The rows are grouped in 3 ways, from coarse to fine. Each group lies inside one group of the grouping before and may be the whole of it. The rows also spread widely along 7 directions, which tell nothing about the answers.
Some rows, each with its group in each grouping after it:
[  8   3   7 -13 -38 -11  20   0  19 -11  15  -1  -9  -1  16   7  -7  16
 -13  13   7] => goro dozo geme
[  2  -5  12   3 -19 -15  15   7  20 -10   8   5  -2  -6  27  -5   5   6
 -15  13   9] => goro laso nof
[ 11  -6   8  -5 -22 -25  -6  -8   9  -3   6  -8  -3  -9   1   4 -26   2
   0  15  -4] => goro suri lat
[ -2  -1 -12 -17  11   5   1  -4   2   1  13  11  -6   1  -2   8   2   5
  -6  10  20] => goro dib ven
[  2  -4   6   6  -7 -19   6   2   8  -7   3   5   0  -6  16  -5  -1   5
  -6  11   4] => goro laso kunor
[ -1  -1   8  29  14  16  17  10  14   0 -11   4   5   3  18  -9  14  -1
  -4 -18  -2] => goro laso nunu
[ -9 -12  -4 -14 -11   8 -10   1   6  30   8   9   5   6  38  -9  17   9
 -17   3 -20] => bobe boz Pup
[ -1 -10   0 -25 -15 -10 -12 -12  -1   6   2  11 -14  11  17  -4   2   7
  -8  19  -7] => dos luvam bav
[-2 -2 -2  4 13 -7  5 -5 -2 -6  3 10 -8  0 -5  1  2 -7 -5  4 17] => goro dib kosaz
[ -7   0  -3  -2  -8   1   7 -14  -8  11   3  13 -15   7   7  -5   8  -7
  -8  -7  -3] => bobe Moma Firo
[  9   4   8  11  -9  -4 -10   0  11   5   4 -12   2 -12   1   5 -20  -5
  -2 -11  -5] => bobe boz Dute
[ -2  -5  -1  12  26   1 -21   0  -3  13  -3   7   9  -9   2  -5   1 -13
   1  -7  -1] => bobe boz tesu
[ -2  -7   8  11   2 -17 -14  -1   1   7  -1   5   7  -9  10  -3  -4 -12
  -6   3   3] => bobe Moma Guv
[  5   0  -2 -15  -1   6   1 -15   4   3   8   6 -22  -3  -9   3 -10  -3
   1  11   4] => goro dozo rize
[  7  -6  11  -7 -22  -4 -15  -4   8   9  -2 -13  -2   4  12  -4 -19   9
   4  -6 -18] => dos Zetuv dupup
[ -5  -8  -3  -4  -1  -9 -12  -8  -3  12   5  12  -2  -1  12  -3   6  -7
  -8   4   2] => bobe Moma zova
[ -2 -11  -3   3  11  14 -11   5  12  19  -3   0  12  -3  19  -7   2   9
  -6  -5 -20] => goro dib loti
[  1  -1   7  17  -1   2  14   2   5   1  -9   0  -1  -1  13 -11   3   2
   0 -13  -9] => goro laso nof
[  5  12   7   7 -11   1  27  -9  -4 -19  -7   8 -22  23  -2   3   6   1
  -8 -13  14] => dos luvam bav
[  6  -6  -5  -9  16   5 -25  -2  10   9   9  -2   4 -16  -7   8 -15   1
   1  10   2] => goro dib loti
[ 11  14  -4 -12 -26 -15  25  -9   1 -23  15   0 -16   2 -15  15 -16  13
   0   8  27] => goro dozo geme
[ -6  -6  -8   1  12 -29  -1  -7 -14  -1   4  16   3   0   1  -4   2   0
  -5  21  17] => goro dib loti
[ -1 -16 -10 -14   6 -31 -19 -14 -11   8   5  11   3  -7  -3  -2 -12   3
   4  30   3] => goro suri lat
[ 14  16 -10  -8 -19   4  13   1   8 -13  10 -14   2  -1 -14  19 -22  23
   4 -12  15] => goro dib ven
[ -2 -12   3 -12  -3   1 -11  -7   9  14   3   0 -12  -7  13  -4  -5  -4
  -7   9 -15] => goro dib kosaz
[ -9  -2   0   4   2 -12  13 -18 -18   5  -8  14 -24   6   7 -17   6 -11
   3   5 -11] => goro laso kunor
[  2  -1   0   6  -4  -3  12 -12  -6   3  -7   1  -8   8  -2  -7  -9   1
   3  -8 -12] => goro suri lat
[  5 -10  -5  -1   9   1  -8  -4   3   9  -1   3   8  -1   3   0  -8   7
   2   1  -8] => goro suri lat
[ -2  -2 -18 -11  -2   6   3  -5  -9  11  -2   6   3   7  12  -5   4  21
   7  -2 -16] => goro laso kunor
[ 1 -3  7 -1 -3 -4  3 -4  0  0  1  9 -8 15 10 -5  4  0 -6 -1 10] => dos Zetuv dupup

New rows. What belongs after each?
[  3   0   9  -1  -6  -8  13 -12   7  -5   5   5 -22   2  -3   0  -8 -10
  -6   8   8] => goro suri lat
[  2   3 -15 -14 -20  -9  14  -9 -13   0   3   4  -1   9   0   3  -8  25
   6   2  -3] => goro dozo geme
[  1   1  10   1 -18  18  11   1  22   6   8   3 -10   1  21   1   8  -4
 -20 -15  -4] => bobe Moma Firo
[ -7 -15   3 -13 -16 -25  -4  -9  -3  11   6  11 -10  -1  22 -11   1   3
  -7  27 -11] => goro dozo geme
[  7  -7   4   9   2 -15   0  -3   4  -2   0   2   5  -2   0   1 -10   2
   0   4   3] => goro suri lat
[  3   1  -2  -8  -3  15   1  -6  13   6   5  -1 -12  -3   5   1  -4   2
   3   1  -6] => goro laso nunu
[-11 -16  18  21  24 -15  -6  -3  -9   7 -11  20  -7  13  15 -19  19 -24
  -9   2   6] => dos Zetuv dupup
[ 10   1   4  15  -1 -16 -17   8   8  -2   3  -6  21 -15   2   6 -16   3
   0  -5   9] => bobe boz tesu
[  2   0 -20 -14 -11 -20  10 -21 -26   4  -1   8  -3  13 -10   0 -12  19
  11   6  -4] => goro suri lat
[ -3  -2   2  -2 -16 -19   2   0   2   3   9   8   4   1  21  -3   5   5
 -12   7   7] => bobe boz tesu
[  7  23   7  22 -15  12  37  -1   4 -13   0  -3 -16  11  -3   6   2  -6
 -10 -33  17] => bobe boz Pup
[  7   9  -5 -13 -37 -11  14  -4   9  -9  19   2  -2   2   6  14  -6  17
 -13   1  19] => bobe Moma Firo
[  0   2   3  -9  -1   6   3 -17   5   2   5   0 -34  -2 -10   1 -10 -17
  -2   2   0] => goro dib kosaz
[ 15  15  -3   4 -22  25  31   0  10  -7  -4 -12  -1  10  -3   9 -12  26
   4 -28  -4] => goro dozo rize
[ -5 -15  21   5  -1 -16  -6  -2   7   5   0  14  -7  10  28 -16  12 -12
 -17  13   4] => dos Zetuv dupup
[ -5 -11  -3  -1  22  -2 -14  -5  -1  11  -1   9  -3  -7   0  -4   0  -8
  -2   6   0] => goro dib kosaz
[ 12  10 -11  10   4  -2  -5  -4  -5  -4  -4 -12  12  -7 -23  11 -28  13
  14 -14   2] => goro dib loti
[  1   4  -8  -6 -15 -27  -7 -14 -16   4   7   3  -6  -3  -8   2 -18  -2
   4   9   6] => bobe boz Dute
[ 10   3  -1   8 -10 -15  -2  -3  -2  -5  -5 -10   6  -9  -1   1 -20  12
  12  -4  -8] => goro laso kunor
[  9  12  -6   3 -24 -20  14  -8  -6 -13   1  -8  -5   0 -10   5 -23  15
  13   0   5] => goro laso nunu
[  8  -2   7  20  12 -15  -6   1  -4 -14 -14   5   7   4  -5   2  -5   1
   0  -6  15] => dos luvam bav
[  8  -3  -7  11  27  11   0  -1   1   2  -5   4  10   1 -12   5  -4   2
   5 -12   6] => goro suri lat
[ -4  -3  -9 -13   5  -6  -4 -15 -12   6   4   5 -17  -1  -9   0  -9  -5
   4   8   3] => goro dib ven
[ -1  -3   4  -4   9 -16   6 -19  -3  -7   7  14 -25  -1 -12  -1  -5 -21
  -4  19  18] => goro suri lat
[ -1 -12  -6  -7  12 -19 -19 -10 -12   9   2  10   0 -10  -5  -3 -10  -2
   7  16  -2] => goro dozo geme
[ 10   6  -1  -1 -12 -35  -7 -13 -16 -18  -4   2  -6   3 -17   8 -23   6
   7   7  16] => dos luvam bav
[ -1   4 -15 -14  -4   7  15  -2  -3   1   8   6   0  10   4   6   4  19
  -5  -1   9] => goro dib ven
[  4  10  -3  19  -4   3  25  -2 -17  -5 -15   4   5  31   3  -6   7  17
   3 -31   4] => dos Zetuv dupup
[  5  -3   8  -8 -19 -12   8 -11   9  -1   7   0 -19   0   4   0 -13  -4
  -6  13  -2] => goro suri lat
[ -4 -21   6  -9  -1 -13 -22   0  15  15   6   7   2 -15  32 -12   2   0
  -9  27 -17] => goro laso kunor
[ -5  -2 -12 -16  -7 -44  11 -16 -23 -13  12  23 -10   3  -6   2   1   6
  -1  34  31] => goro dozo geme
[ -1   1  -2  -7 -13 -14  -2  -7  -2   7  11   5  -5  -2   6   1  -6  -2
  -6   7   5] => bobe boz Dute
[ -3  12   4  20   5   7  27   0  -4  -5   1  14 -10  12   7  -1  18 -12
 -15 -19  21] => bobe boz Pup
[  0   4  -4  -6 -14   3  11 -12  -6   5  -3   0 -16   3   6  -7  -4   8
   6  -4 -17] => goro laso kunor
